Every row belongs to one group in each of 4 separate groupings. Each group adds its own fixed numbers to the row, and there is some noise. The rows also spread widely along 14 directions, which tell nothing about the answers.
Known rows, each followed by its group in each grouping:
[ -3  14   7   0  15  -6  37  15  -6   9   4 -22  16 -38  10 -10  18  44
  13   9  11  -1  18  15   5 -14 -32 -10   6  25   2  26 -13   9] | zuv R geb z518
[ 18 -15 -44   0  15 -26  -4  20  -9 -36   4  -5 -11  -1   5  37 -21   6
   0  23   3   2   5  22  28 -25  -2  -2  -1   8 -15  11  34 -19] | pado F tagi z663
[ 29   2  14   5   9 -14  -4  -4 -11 -41 -23  16 -25 -14  20  -3  11 -20
  49  20  -7  19  -1  -2  -8 -25   0 -10  -2   0 -25  15   7 -17] | pavet A biz z518
[  5  -1 -50  -6  47 -28 -12   2  26 -17  36  -9 -47  28  11  34  17  -7
 -20 -25  25  49  24  25  37 -19  -3 -25  -5  -7   1  11  18 -13] | zuv A pif z663
[ 27  11 -15  19  11 -30  14  14  12  -3  29 -19  -4  23   9   4  -8  24
  -3   0   7   2  31  32  34   6   5   6 -11  -2 -15  25   7 -28] | pavet K bidi z559
[  7   7 -23  -8  13 -28 -15 -17   1 -24  21   6 -26   4  29  32   8 -22
 -27 -25  21  39  10   7  16 -16  12 -38 -17 -17 -10 -11   2   9] | pado F tagi z339
[ 29  -1 -24 -24  14  -9   5   3  13   0   6  -9 -16  -5 -24  26   6  29
 -20 -25  12 -17 -15  21 -22  -8  23  -2  -1 -16  13  15   9  35] | pavet H biz z625
[  9  12 -52  -3  43  11  13 -15   5 -27 -23  22 -15 -14   4  10  34 -25
  12  30  -9  36 -21  19   2 -31  33 -16  -3 -20 -15  18  45 -17] | pavet R Mupev z339
[ 15  17  10 -19  40   7  16 -30  39  12  17  22  -2   9  13   2  50 -62
  -6 -29  36  26  -5   0 -11  -9   1  -3  -7 -18 -30   7 -14   7] | pavet K Mupev z559
[  4  11  25   0   2 -31   1   5 -19 -12  13  17   2 -13  16   1  -5 -19
  46  -6   7  -1  18 -13   5  -7 -19  16  -2  13  -8   3 -16  -8] | pavet H pif z625
[ 18  11 -32  17   1 -42  -5  30 -21 -10  23 -10  -8   7  -4   9 -29  74
   3  10 -27 -11  25  26  36  -4  27  13   2  -9  20  15  25 -25] | pavet A geb z247
[ 27 -13  37  14 -28   3  11  -4 -16  -8 -17  31 -13  12  -2  23 -57 -44
   5  -3  29 -18  -9 -10   4  11   2   5  -9  24  -7 -21  10   9] | zuv A bidi z247
[  4   5  44  10  -1  13 -28  31   8   3 -30   2 -34  26 -30  -4 -11  13
   6  31 -16  18  -2  28  28 -22 -19   5  30 -16  14  -8 -20 -32] | pavet F Mupev z247
[ 11   4  -2  14   6   8   0   3   7  -1  14 -38 -16  24  13  -9  -1  30
 -42   6  -1  36  42  50  49  -7  -4 -33  15  -5 -13  12   6 -28] | zuv R pif z559
[  2  27   0  11   3  14   2 -25   3   2 -22 -10   8  -1  11 -13  30 -16
 -31   6  -6  22  -9  18  -2   9  26 -17 -18 -41 -16   2   3   1] | pavet K geb z625
[ 22  11  42   9 -17  28  18  -1 -24   8 -29  51 -12 -12 -21  -2 -18  -2
  18  -1   8 -10 -26 -10 -18 -10  27   5   3  -8  16 -28  12  18] | pado F geb z559
[ 25   1  40  -4  23  16   9   0  12   5   8  22 -16  19  -7 -21  14 -28
  22   3  13   4   7  13   7  -9  -5  21  31   1 -20  10   7 -36] | zuv F biz z247
[-10 -23   3   1   0 -17 -34  17   1 -36 -29 -32 -17   1   4  20 -12 -51
   1  33   6   7   4   9  14 -10 -49  -7   2  13 -26   6  -7  -7] | pado K Mupev z625
[ 55  11  34 -39   4   8   7  -8  42  15  25  36  -7  28 -11  27   0  11
 -24 -38  35  12  -6  11   0 -23   3   4   0 -29 -20 -15 -41  18] | zuv R Mupev z518
[ 21  -1   4 -15   2  15   8 -20   0 -18  -8  28  16   0  21  14 -10 -53
  10  22   8  -2  -9  -7   4  -4 -14  11  -7  10 -52  -8   2  -2] | zuv K Mupev z518
[ 24  18 -15  11  29   2  31 -21  10 -22 -32   6 -28 -28  13   2  33 -20
  23   3  10  28 -19   7 -28 -12  25 -32 -33  -8 -12  32  24  20] | zuv A biz z625
[ 17 -16  -8 -34  -3  13 -15   4   8  -8 -11 -10  20  10 -24   9  -4  -3
 -14  31 -14 -29 -13  15  -9  -4 -16  35  19 -17 -38   5   5  -6] | pado K Mupev z339
[ 37 -13  15  35  -2 -19  25  -1 -22 -17  -3  -6 -33  -8  15 -20 -12  -1
  29  -9   9  -1  18   8 -14   6  31 -15  -1  19  -6  28  38  -5] | zuv A bidi z559
[  2  -6  -6 -29  13 -35 -36  23  -5 -22  17  42 -26   3 -11  40  -9 -18
  33 -16  20   4  -8 -20  12 -32 -20  20   4  -6   8 -31  -6   3] | pado K geb z625
[  7  24  -4   2  -3 -11   1  -2  26   0   6  -9 -30  19   6  36 -13   9
 -25  -6  16  30   6  13  24   5 -18 -30 -35   1   2  -2 -24  23] | pado A Mupev z339
[  0  11  -7 -34  10  27   9 -11   8   0 -13  15  31 -14  -7  10  20  -9
 -17  14  13   3 -16  13   3 -28 -12   6   8 -24 -12 -11  -4  11] | pado A bidi z559
[  9   1 -17  23  -9   0   7  -9   4 -19 -20 -13 -31  10  11  26 -26 -26
   1  27   1   5  -7   5  11  24 -14 -19 -29  26 -19   9  20   7] | pado F Mupev z247
[ 13  40 -21   7  -4 -34  -1  -5  -5 -26  14  14 -28  -3  29   1   2  45
  43  15 -31  35  19  -1  18   0   4 -15 -32  -6 -12  13  -2 -13] | pado R Mupev z339
[ 28 -12  46 -13 -25   8  -2  19   2   6 -25   6  19   0 -25  16 -32  -1
 -21  10  16 -24 -12  15  -9 -17 -13  20  13 -10 -13  -8 -27  14] | pado K Mupev z247
[  8  11  11  -1 -32  31 -22 -19 -16  -5 -10  13 -36  26  -6 -11 -13   7
  -1  15 -30  -1  -7  -4   1  28   5  -6   5  -7  -5 -27  20  -1] | pado H geb z625
[  3  25 -13 -22   6  10  -5  -7  -4  -2  19  18 -40  -7  -5 -17  31  65
  40   3 -37  13   2  -5  -9  -5  -5  -8  11 -11   6  -3   8   1] | pado F tagi z559
[  4  20  15   4   3 -23   7  22 -18   9  -9  10   3 -25 -16 -15   4  56
  24  -2 -14  -3   2  16  -4 -19  19  21  10 -32  29  12  -6  -7] | zuv F bidi z247
[-16   1   5 -18   5 -13 -20  40  21  -2 -19 -16 -24   0 -32  47 -10  15
  -3   9  20   3 -14   9  21 -22 -59  -2  -4   5  26 -11 -31  23] | pado R geb z625
[ 55   2  -3   0 -13   6  21 -17 -10 -20 -11  -9  14 -16  22 -10  -3  34
 -29   8  -5   9   8  35 -12 -19  42 -34  -6 -17 -35  16   8  17] | pavet A Mupev z625
[  4 -13 -37 -54   4 -24  -9 -19  -3 -11  46 -14 -20  -4   1   3  25  43
  23 -27 -11 -32   3 -16 -32  19 -26   7  13  19 -15   5   6  30] | pavet F bidi z663
[ 12  -3  17 -13  16  35   1  -1  12  29  25  12 -48  36 -33 -13   8  21
 -16 -22   9   0   4   9   3   9   6   1  39   7  22 -14  23   0] | zuv A geb z339
[  2  -8  15 -15   0 -10 -30  18  19  20  15 -11  -8  39 -35  26 -26  -2
 -42 -18  14 -25   3  15  20   7 -11  31  23 -13  17  -9 -16   1] | pavet A Mupev z247
[ 21   2  28   2   0  -6 -12  18  26   2   8 -44 -22  30  -2  -2  -1  32
 -35   4   8  20  32  47  33  -8 -30 -20  14  -4 -16  16 -30 -19] | zuv K biz z247

New rows, each followed by its group in each grouping:
[ 20  -7  -8   7   5  31  16   5  19  -7 -19  -5 -31  18 -15  14 -10 -13
  12  39   0  -4 -12  12   7   9 -29  -3  -4  31 -27  12  22   0] | pado K Mupev z559
[ 28 -17   3 -14  17 -14  -7   3  -6 -11   7   4  -2  -1  -9 -18  11  -4
  30   3 -17 -30   1   3 -26  -4  15  45  30 -16 -26  26  25 -21] | zuv F Mupev z518
[  1  19   2  -1  16  32  -1   6   9  -5 -20  18 -22  19 -18   7   1  -4
   5  41  -6  22  -7  22  36 -16 -13  -5  15   4  -3  -5  14 -31] | pavet R biz z339
[  9  -2  16  24 -14  15  18   9 -22  -5 -33 -13  10  -7  -5  -4 -32   5
 -23  34   2  -2   6  32  20  -5  12  -9   8   5   1   6  21  -9] | zuv A bidi z339
[  0  -9 -40   1  29 -38 -15  -5  -8 -19  -1  -6 -26 -11  -2  15  23 -20
  -8 -33  12   9  -9  10 -13 -11  46  -7   2 -35  23  16  35   6] | pavet R bidi z559
[-11  24   0   3  25 -19  27  -8  10   4  -3   6  -1 -26  16  31  22 -34
   7 -17  38  13 -10 -12  -3  -4 -21 -14 -31  11   8   3 -21  32] | pavet F geb z518
[ -5  11  26   5  26   0  15   4   4  26  10 -19 -26 -10 -12 -33  47  26
   0 -24  12  12  14  12 -19  -3   4 -17  23   1  29  22  -3  10] | pavet A geb z339
[-11   8 -20  -5  11  13   5 -12  23  -4 -28  -7 -16   3  -7  41   9 -44
 -24   9  24  13 -30  11   5   1 -19 -17 -26 -10  -1  -6   3  27] | pado F bidi z559
[-17   2 -44  -5  15 -51 -22  14 -37 -40 -19   4   8 -39   7  12   8  13
  34  19 -24   3  -6   5   3 -34  15  13   2 -28  11   9  22 -14] | pavet F bidi z663
[  9 -20 -25 -21  -2 -32 -45  26  -5 -23   0 -39 -14   7 -21  20 -14  39
 -23   5 -15 -20   7  28   8 -10  -6   8  19 -18   2   7   2   0] | pavet K biz z625
[  2   7  15   4 -29 -33 -21  15 -18  -5  12 -13   8  12   4  17 -42  22
  -7  -1  -7 -22  18  10  32  11 -15  16  -3  -2   4 -14 -19  -4] | pavet F bidi z559
[ 36  -9  -6  -5  18  15  31 -23  24  17  29 -19  -4  26  -3  -5  19 -16
 -35 -27  29 -17   5  26 -10  20  19  -2   9   0 -24  20  25   8] | pavet F bidi z559
[ 23 -18  14   7  21   9  13  12   6   0  17  16 -25  20 -13   1 -13 -41
  21   5  27 -12  10   4  10   2 -13  10  24  46 -15   9  25 -15] | pavet K Mupev z625
[ 13  47  -1   0  -2   4  14 -11  11  13   2  42  -3  10   0  17 -13  14
  11   1 -10  10 -13  -1  16   8  15  16 -31 -26   2 -12  -8   0] | zuv F Mupev z247
[-14 -14  -7  21  -5   6  -6  -6 -24 -17 -48 -46  16 -13   6   6  -5 -30
 -49  25   0   3   0  34   6  -3   5 -23   6 -10 -10  11  18   1] | pavet F pif z663
[  8  14  68  22 -14 -21 -13  14  -5  13   1   2 -38   7  -8 -36   3   9
  46 -10 -14   0  19  -7 -16  14  -4  19  14  -6  15  19 -22 -18] | pado H Mupev z247
[ -3  13  43  41   3 -10   4   7   8  12  -7  -5 -51  15  -2 -11  -1 -25
  34  -8   8  10  10 -10  -1  27 -14  -9 -12  27  12  17  -9  -1] | pavet K Mupev z559
[ -9 -14 -19 -31  18  -5 -15   3  -6  11  22  18 -25   7 -28  16   3   0
  -1 -29  12 -23 -14 -13 -12   4   0  21  27   2  24 -18  22  17] | zuv K geb z247
[ 15   2  -6  17  13 -36   7  15 -21 -32  -7  14  -3 -24  26  36 -17 -13
  -6  -2  29  31  10  19  29 -47  12 -34 -14   6   0  -3   2  -3] | pavet F tagi z663
[  3 -17  -9 -28 -27 -20 -36   4 -35 -33  20   8 -12   0  14  36 -45  13
  -5  -1  -4 -12  11  -9  27 -10 -28 -15  13  29  -9 -42  -4  16] | pavet F tagi z625
[-14  -9 -12  24  23  -9  -1  30  -5  -2  -6 -14   0   4 -10  16 -27 -33
 -10  25  15  -1  15  25  41  -3 -13  11  11  24   7  15  27 -23] | zuv K Mupev z625
[ 10 -18 -24 -35  24  26 -13  15  22 -12  -5  13 -14  22 -25  50 -13 -21
 -24  20  21   6 -17  21  36 -37 -32   1  15   2 -19 -25  10  -6] | zuv K tagi z559
[ -3 -18 -13  12 -25  -1 -10  30 -28 -15 -30 -20 -24   2 -28  24 -62  39
   2  39 -19 -27  -6  15  22  10 -15   5   6  30  22  -4  26   5] | zuv A bidi z339
[ 11   0 -24   0  13 -15 -21   0 -10 -46 -14  16 -18   7  22  16  -7 -25
  23  34 -12  30   2  15  36 -26  -6  -3  -4 -14 -27  -6  19 -38] | zuv F bidi z518
[ -3 -10  10 -10   3 -36  -6  24 -19 -20   0 -10  19 -30  16  23 -17   0
  -7   4  23   8  18  17  24 -42 -29 -14  15  18  -2   2 -26   3] | pavet R Mupev z247
[-33  38   8 -10 -13  14   8 -25 -44  -9 -18  13  24 -54  28 -20  18  10
  21  27 -21   9   1 -13  -5  -3 -15 -17  -1   6  -1  -9  -5  16] | pado F biz z339
[ 24  13 -31   4 -11 -13  12 -34 -14 -10  17 -16  10  -2  30 -22   3  23
   6   8 -41 -21  11   3 -15  44  30  12 -15  -9 -39  29  33  -6] | zuv F Mupev z247
[-12  24 -28  14   9  -3  -4 -33  -2   0  -2  10 -48   8   7   7  11 -17
   5 -13 -14  15 -14 -15 -10  36  29 -18 -25  -6  17   1  27  20] | pavet F Mupev z339
[ 29 -19 -28   9  -1 -31  -9  18  -4 -21  18  -2 -33  35 -12  21 -44  12
  22  10 -10 -25  11  10  24  18   5  31   2  15  -6  13  41 -28] | zuv A bidi z247
[ 15  18   5   4   2  -1  19   8  -6  -7 -11  19  26  -4  -6   1 -12  -8
  33  34  -7 -18  -3   7  15  -2  -4  37  -8  -3 -15  10   9 -22] | pavet A bidi z625
[ 38  25  34  -4  12  13   6  -5  14  -1  33  46 -29  32  12 -26   5  -2
  56  12 -11  25  23   0  22  -4 -13  15  11   8 -32   0  -3 -45] | zuv H Mupev z625
[ 14 -23 -14 -11   1  -5  14  23 -38 -13 -15   6  -6 -36 -27   0 -15  49
  27  15  -5 -29 -12  14 -19 -25  16   4  32  18  21   7  34  16] | pavet F bidi z339
[ 38   3  10 -36  18  16  -1   6  45  20  29  25 -21  43 -37  24   0   9
 -14 -22  22  -8 -11  13   3  -9  -2  23  14 -15  -4  -9 -13  10] | pavet A Mupev z625
[ -7 -15  13   5 -12 -37 -39  -1 -47 -38 -13  13   0 -24  23   5 -20 -46
  12  -1  -3   2   7 -11   0 -20  12   3  13 -13  -4 -14   9  -5] | pado F Mupev z559
[ 14  33  14  14 -20  19  17 -25 -35  15  16  17  26   2  15 -46 -11  32
   1  19 -39 -13  23  10  11  26  40  17  15  -8 -14   2  23 -26] | pavet F Mupev z339
[ 19  -9  20  13   1 -13   7  -1   6   1  -3  -3  -4  16  -7  13 -13 -47
 -21 -14  33 -10  -1  14  -3  11  15  15  -2 -12  -5   7  12  -1] | pado F bidi z339
[ 42 -19  -7  -3 -10 -31  -8   0 -24 -37   7  28 -32  -5  17  27 -32  -4
  13 -19  11   5   2  -3  -3 -18  26 -18  -8   6 -18 -12  17   7] | zuv K tagi z247
[ 38 -25  14  -1 -19   6 -24  25 -30 -39 -35  24 -23  -2 -14   6 -34  18
  16  34  -9   7  -8  24   9 -45  13  -5  28 -12 -10 -15  19 -20] | pado K bidi z518
[-13  -5 -17 -25  25  35   3  -3  -6  17  30  17 -33  17 -27 -13  15  14
  12   6  -1  -7   2   5  14   5 -15   4  52  33  17 -13  37 -11] | pavet F bidi z339
[ 15  26  -7  26  28 -19  52   0  -8  -1   5  20  23 -35  18  -6  12 -21
  36   7  18  -4   8   3  -7  -1  20  17 -17  16 -10  41  27 -11] | pado K biz z247
[ -7  11  13  24   5 -16   2  22 -16   7 -31  -5 -16 -19 -25   7 -13  19
  -3  -7   3  -7 -10  15  -7  -3  26   5  -1 -16  46  14  10  12] | zuv F biz z663
[-11  11  20   9  24 -14  15   4 -10  -9 -21 -13  16 -32  13 -11  24 -29
  19  20  10   7   7  11  -2 -17 -15  -1   6   8  -9  28  -4 -10] | pavet F biz z339
[ 40  -8   2 -28  -8  20   7 -11  -1   1  44  26 -28  27  -1  -5 -17  30
  12 -13   7 -10  14   2   7  13  -8  -3  16  28 -23 -18  16   4] | zuv K bidi z625
[ -4   0 -25 -16  15  13  -7  -6  -5   1  33  -2  -5  14   1  10  -5  -3
 -26   1   8  -8  18  16  30   5 -10   2  30  17  -2  -6  26 -11] | pado F biz z518
[ 21   9  15 -18  23  18  25  -2  37  25  33   8   1  26 -12   6  12 -16
 -10  -9  30  -8   6  11   7   4 -26  20  11  13 -21  10  -8  -4] | pado F Mupev z663
[ 12  13  14  13 -16 -36 -22   2 -12 -25 -23 -18 -24  -9  12  -7  10  29
  21   3 -29  22   8  11 -11  -6   6 -12 -16 -43  -7  15 -17  -5] | pado F pif z247
[ 12  -1   1   5  10 -21 -19  31  -2   2  18 -20  18  16  -9  -2 -19  31
 -30   6  -9  -5  33  43  42 -23  15  29  30 -31   4  14   5 -39] | zuv A Mupev z559
[ 11  -2  -7   6   8   9  25   6  -2  -4 -20 -15  21 -10  -8  15 -12 -21
 -14  32   9 -24  -6  27  11  -3 -10  12   8  18 -15  22  17  -7] | pavet H biz z247
[  5  23  24  26 -15   7  29  11 -23  27  15 -19   6  -6   0 -30 -10  62
   3   7 -15 -20  28  17  17  23  -2   0  11  25  15  10   5  -4] | pavet F geb z559
[ 32   2  19  -3  16  12  -4 -13  31   6  21  14 -82  41 -16 -12  23  -8
  30 -19   2  18   1  -5 -22  20   3  -5   7   5  -6  14  14  -3] | pado H Mupev z339
[ 16  29  14  14  16  -1  27   5  23   8 -19  13 -27  -8  -4   6  12   4
  23   4   8  29  -8  12  -2 -12   0 -12 -24  -6   7  20 -13   5] | zuv H Mupev z247
[ 15  -7  14  14  11 -44  -4  15  11   5   8 -30   8   9  -4  13  -7 -17
 -31 -27  25 -12  17  21  -2   1  16  15   1 -18   4  30  -9   0] | pavet A Mupev z663
[ 10  29  11   2 -20 -11  17  -5   1 -10  -6   2  33   3  23  29 -28  -6
 -10  25  12   7   8  12  38   3 -26  -4 -36   6 -30  -7 -29  -4] | pavet R bidi z339
[ 41  37 -21   5  -6 -23   8 -17   7 -17  26  18 -43  20  27  12   2  51
  33  -8 -18  22   8  -5  13  17  11 -18 -42  -4 -19   3  -1  -2] | pavet R geb z518
[ 19 -30 -15 -29 -11  53   7 -24  -8 -12 -10  -8  -8  13  -6   3 -13 -15
 -22  31   1 -18 -11  16  -1   9 -23 -12  27  32 -39 -11  37   4] | zuv H bidi z663
[ 27  20  19  19 -25  14  14  -7  -5 -14 -34  36 -20  14  -3  23 -35 -17
  20  31   2   6 -23   1  12   9   5   0 -35  -4 -14 -15   8  -1] | pado F bidi z339
[ 12 -11  29  29 -28 -20 -10   1 -37 -25 -33  -6   3  -7   8   1 -37 -35
   4  13   1 -18  -1   5   1  12  16   4  -5   0  -8   0  12  -5] | pavet F bidi z625
[ -9  24   6 -34  19   2  -2  16   4  14   6  32  -9 -17 -20   3  24  44
  30  -1  -3  13  -9  -3   4 -34 -28  12  14 -13  19 -18 -23   4] | zuv K geb z247
[  0  -5  -4   1  15 -40 -19  27  -2 -12  29  -8  17  20   5  13 -19 -24
   0   8  13 -11  32  19  49  -7 -23  36  13   3 -16   7   1 -44] | pavet K bidi z625
[-10  -1  16  36 -28  -2  -6   4 -31 -23 -35  -6   5   4  16  12 -46 -46
  -8  40   4   5   9  10  39  11 -14  -6  -6  22 -11  -6  19 -26] | pado R bidi z663
[ 16  30  12  13   0  -3  37  10  11  -1 -21 -23  12 -22  11  -4   9  47
  17  31  -5  13   7  28  10 -10 -28 -11 -27  -1 -14  29 -27   0] | zuv F bidi z518
[  0   8   9  38  -6   2   3 -13 -14  -8 -12  -7 -17   8  22  10 -19 -33
 -29   0  15  29  19  14  26  11  12 -30 -12   2   1  -1  14  -2] | pado A pif z518
[-26   7   2  19 -11 -15 -23  11 -25  -9 -44   1 -23 -17 -12  22 -31  -8
   0  13 -13   4 -16  -5   3   1  10  -4 -12  -9  35  -8   6  17] | zuv A Mupev z339
[-11  29  -2 -26 -19  -6 -25 -42 -35 -24  30  26   0 -14  46 -27  22  13
  33   6 -44  15  20 -24   3   8 -10  -8   7 -10 -33 -23  -2 -15] | pado F tagi z247
[-33 -15 -27 -13  12 -48 -34  31   5 -12  33 -51   0  10   3  28  -8  -1
 -12   2  12 -11  33  14  43   3 -64  17  12  18   1   8 -13 -12] | pado K bidi z559
[ 30 -12 -13 -22 -24  21 -24  -8  11 -17 -21  11 -48  35 -29  31 -23  12
 -17  10  -8  -1 -30  14  -1   4   6  -9   1 -21  -8 -23  17  11] | pado R bidi z247
[-38  28 -30  -9  36  -7  31  -9  12  14  11 -18   1 -33  13  12  37  -1
   6   2  15  14   3  -1   3   6 -39 -21 -16  32  12  21 -10  30] | pavet F Mupev z339
[ 45  31  49  12  -2   6  19   3  29  18  39  14 -33  45   6 -22  -2  31
  14  -4   6  29  38  20  27  10  -7  -6   1   8 -21  12 -20 -31] | pado R Mupev z339
[  5 -10  19 -27 -13   9 -34 -28  -1 -26 -22  -7 -38   3  10  -1  14 -26
  -1  -4  -6  16 -11  -9 -21   0 -21 -27   7  -9 -24 -13 -12  18] | zuv A biz z247
[-11  10  11  24  -2   1 -15   6  -4  -7 -32 -14 -27   7  -6   8 -13  -9
 -16  24  -7  26   0  20  24  -1   0 -21   0  -5  12   1   3 -11] | pavet R Mupev z339
[ 34 -15   5 -18   4  13 -23   2  -6 -32 -20  45 -38  16 -17  28 -18 -33
  14   8  12  11 -24   4   4 -32  10  -5  12  -5 -13 -27  18  -3] | pavet K biz z625
[ 25 -11   4   3  15 -51   0  21   6 -15   7 -17 -45 -11   0  27  10  24
  -7 -41  38  22   6  16 -14 -29  10 -33 -14 -10  22  14 -13  31] | pado F geb z339
